The rows of a group lie close to one hidden flat surface of 8 dimensions, which passes through zero. Surfaces can cross.
Known rows, each followed by its group:
[  2   6  -9  18 -24  -1  -9   7  -7  14   9  12   2  -3  19 -41] : V
[ 27 -39  -8  -3   4  29   0  29  40 -27  16  30  30  19   0   6] : Y
[  3  15 -25   8 -11 -13   2 -21   3  13  -7   1  -3   9   0 -16] : Q
[ -4  -4  19   1  10 -13  17  23 -46  -2   0  14 -33 -39  -6  28] : K
[-30 -28  40 -14 -24  57  14   4  46 -28 -36   0  30  15  -4  22] : Y
[-11  26  22  -9  17 -12  -3   6 -52   0 -17 -22 -35 -13  -9  34] : K
[ 35   3 -34  -3   2 -15   2   6 -10  -8   7  10 -17  18  -1  11] : Y
[-18   5  26 -30  -3  47   7   2   8  -2  -7  -4   5  -8   1   1] : Y
[  3 -17 -11   8  -3  -9  -2   2  13   4   1   8  -4   1   8 -15] : K
[  4 -30  -2   5  12   1  30   2  29   6  46  18   5  -2 -10  -6] : Q
[ 21   6 -23 -17   8  15  14   6   1  -3  15  18   4  13 -19  11] : V
[-13 -36   6  16 -34   0  16  12  14  18  14  22 -10  -9  23 -39] : V
[ -6 -28  47 -19  19  15  33  25   1  -5  32   1 -12  -2 -19  21] : Y
[ 13  10 -20   1  18  -9  -3  -3  -1   0  21  11  12 -11  -3  -2] : K
[  3 -14  20   8  17   2 -32  33  -1 -10   9  12  21 -23   3   2] : K
[  4  -7 -72 -28  49  16  28 -32  14 -37 -41  54  -9  17 -36  62] : V
[-59 -20  40  17 -31   5 -25 -17   5  14 -37 -16  -5 -61  36 -35] : Q
[-30  30   4  -3  -4 -14  33 -21  -8  22  -5  -9   2  14 -19   9] : V
[ -6   8  29  51 -18 -73 -22 -33  -6  22  31 -63   7 -28  29 -31] : Q
[  1   1  -1 -18 -17  20   7   2  24  15  -7 -14   4  53  -4 -13] : K
[-16  -9 -25   2  18  42   7  25  22 -17 -15  65  45 -19  -9   4] : V
[ 66  13  -4 -22 -23  35 -34  40 -13 -55   1   1   1  39  10  18] : Q
[ -8 -45  -4   5  15 -25  21   7 -38 -14 -19  35 -64 -40  -4  33] : K
[ 18 -11  -8  -1 -18 -16  21  17 -23  13  25  15 -40  -8  10 -24] : V
[ 17  49 -25  24 -23  -6 -50  16 -38 -47 -78   7  24  21   9  36] : Y
[ 11 -48 -30   9 -19 -31  52 -37  23   2  23  24 -42 -20  22 -21] : Q
[ -4 -31  -6   6 -11  10   2  -4  34  -1  20  19  13 -12  14 -28] : Q
[  3  20  -2   9  -8  -3  -4   5  10  25  30 -10  25  20  -2 -27] : K
[ 18 -52  16  34  14 -54   6  29   9  23  56   1  -5   0   5 -13] : Y
[ 22  40  26  -9 -31   4 -35  13 -44 -21 -18 -31 -24   3  21   5] : Q
[ -8 -32  24 -15   6  13  17   7  11   9  15  -2 -12   3   0  -1] : Y
[  0 -10   5   2  25  -7   0   2   5  -7  12  -4  10  -9  -7  15] : V
[-16   7  28   7  23 -39  30  -3 -37  19  29 -10 -28 -19 -20  25] : K
[ 29   1 -20 -19   8 -31  20   8 -49  -6  15  15 -67  -8  -6  18] : V
[ 31  46 -11  -6  23 -34 -21  -4 -35   6  28 -33 -11   7  -8  12] : V
[-10  -3   2 -19 -18  38   8  -2  11  -1 -24  11  -5  12   0  -6] : Q
[ -8  -6 -14  -3  -1   1 -24  -7 -10  13 -24  -4 -35 -23  19 -26] : Y
[-22   0   2   8   1 -14 -32 -26 -12 -21 -65 -27 -14 -29  14  21] : K
[  9 -40  -4  12 -21 -18 -17   8  18  50  24 -18 -29   8  28 -63] : Y
[-22  29  22  11 -34  -5 -30 -21  13  15 -26 -58  25  35  14 -13] : Q

New rows, each followed by its group:
[ 18 -30  20 -11  20  -7  54  16   3 -19  35   6 -21  20 -29  44] : Y
[-32   9  30   3 -37  13  25   7 -12  23 -10   0  -4   1   0 -19] : V
[  4  -7   4 -12   5   3  43   0   2  -4  34  15  -8   5 -16  13] : K
[ 21  21 -42 -25  30  17  22  10 -17 -12 -18  35 -16  32 -28  35] : Q
[-27 -24   6  -8   5  30  22   3  21 -18 -30  20  13  -2 -10  20] : V
[-12 -25   4  -3   1   0  12 -18   8 -27 -30   6 -13 -24   0  35] : K
[ -5  39  21  -9 -15   9   4  14 -42  13  23  -4 -13 -27  10 -23] : Q
[  4 -15  -7   9   0 -16 -13 -24  30 -15 -35 -35  13  44  -3  33] : Q
[ 33  15 -35  13  -9 -20 -20  -4 -14  -7   6   5  -9   4  15 -16] : Q
[  0  -7  -7   8  -8  -8   0   5  -4  11  10  20 -15 -11  11 -23] : V
[-26   0  48  -3  12  42  -5  69 -38  -9 -14  51  14 -52  -2   6] : V
[-47  17  10 -12  11  66 -43  25  13  14 -49  10  46  -7  -3 -12] : Q
[-37   2  25  -6 -43 -12  72 -46  -2   1  -3 -12 -32  -3   4   6] : K
[ 16 -26 -10  49 -28 -41 -36  16  17  26  14 -10  19  18  27 -52] : Y
[-21  -5  -8   0 -35  -9  25 -21  -5  14 -39  12 -38   2   9 -12] : V
[-10 -28   7  21   5 -47  -2 -32  17  -4 -11 -32  -5   6   8  21] : Q
[ -8  28 -48  15  13 -26 -10 -44   1   8 -26  -2  18   1  -2  -3] : V
[ 16  23 -28 -10 -15  -2  16 -23   3  15  19  -8  -5  16  -6 -19] : Y
[ 10   4  12   7   3  12  -6  33  -2  -8  38  20  26 -18   5 -11] : K
[ 23   0 -27   0  55   6 -57  12  20 -31   1   8  40 -10 -11  16] : K
[  2   1 -24 -13 -14  12  -3 -27  30 -16 -61 -13   2  65  -4  27] : Q
[-10  -7  -4  -1  11   2  -8  -9   9 -10 -16   4  15  -8  -7  17] : V
[ 36  44  -9 -14   2  21 -40  52 -50  20  -9  10 -20  30  -4 -15] : K
[  9  -5   2 -15  57 -15  -7  18 -27  13   8 -15 -24  14 -29  34] : K
[-12 -19   9  -4 -27  32  29  46 -17   6   2  69 -17 -23   9 -31] : V
[ -5  38 -36   4  -6  -9  -8 -24  -3  10 -11   0  11  12  -4 -11] : V
[ -5 -12  -7   1 -18  -5  28 -12  16   2   6   6  -2   3   4 -13] : K
[-16 -27 -28  18  -5   8 -15 -38  53 -22 -32   9  37 -13  18  -4] : Y
[  8  20   1  -3   6  27  14  -3  25 -43  51  21  61 -28  -4  11] : K
[ -8  28  -5   3  -9  -8 -10 -11 -21 -17 -49  -5  -4   7   0  28] : Y
[ -6  34   3   1 -30  -5  20 -13 -34   0   0   4 -16 -15   7  -7] : K
[  2 -20  18   4 -27  -2 -14  -7  12   3  -6 -26 -11   1  21 -15] : V
[ -7  -8  31  14 -17 -10 -10  18 -18   7  11 -10 -10 -22  19 -15] : V
[  0  -2  -6 -11  -6  16  -3   8   8  -1 -19  -1  -5  25  -3   4] : K
[  1  44   1 -15  36 -12 -16 -22  -4  19  12 -49  23  35 -29  15] : K
[ 31  -1 -16  16 -24   0 -17   4  30  -7  21  -2  30  28  15 -26] : Q
[-15  -9 -24   8   5  -1  -9 -15   6  -9 -35  23  10 -13   1   1] : V
[-12  -2 -43  31  13 -21 -65 -28  20  -9 -62  -7  27  -5  15  -8] : Q
[  3 -12  -6  18 -33 -22  -8 -10   9  19   6 -18 -15   6  22 -43] : V
[ 14  70  -5   4  -1  -8  -7  -5 -41  14  28 -14  12  -8  -6  -8] : K
[-28   3  12  -1  14   5   7 -16   8  -4 -25  -8  16   2 -10  23] : V
[ 27  29 -53 -18  26  21 -11  27 -32 -23 -14  56   1 -11 -10  18] : V
[ 14  21   1  11 -25 -24  14 -18   5  12  22 -35  10  35   3 -21] : Q
[-38  11  25  -6  -3   8  17  -3  -6  32   4 -10   2  -9 -13 -14] : Q
[  5 -10  29 -14 -18  27 -11  39  -4  26  11 -13 -21  15  12 -33] : Y
[ -2  13  -3   6 -40  17  25 -17  40  17  40  -5  42  27  10 -44] : K
[-12 -34 -18   5  -5 -41  28 -47   2 -11 -34  -1 -48 -13   4  26] : Q
[ 26   5 -18   3  21 -15  -7  19  -4  33  42   4   4  10 -11 -22] : K
[ 21  -8 -17  35  -9 -41  -9   6   3 -33 -33   6  21  27  -2  36] : Y
[ 34   2  13 -39 -10  32  30  28 -32 -17   7  17 -51  22 -14  18] : V
[ -4  -4 -11  11  -9 -24  -9  -2 -27  19 -32  -4 -37  -1  13 -13] : K
[  4 -31 -29  -3  12 -10   7  -7  18   7  -2  14 -16  13  -1   0] : K
[  5 -49  12   1 -13  43  10  27  31 -50  10  58  22 -41  14   8] : K
[ 14  25 -11   3  11   6 -18   7 -28 -28   4  22  10 -33   4   6] : K
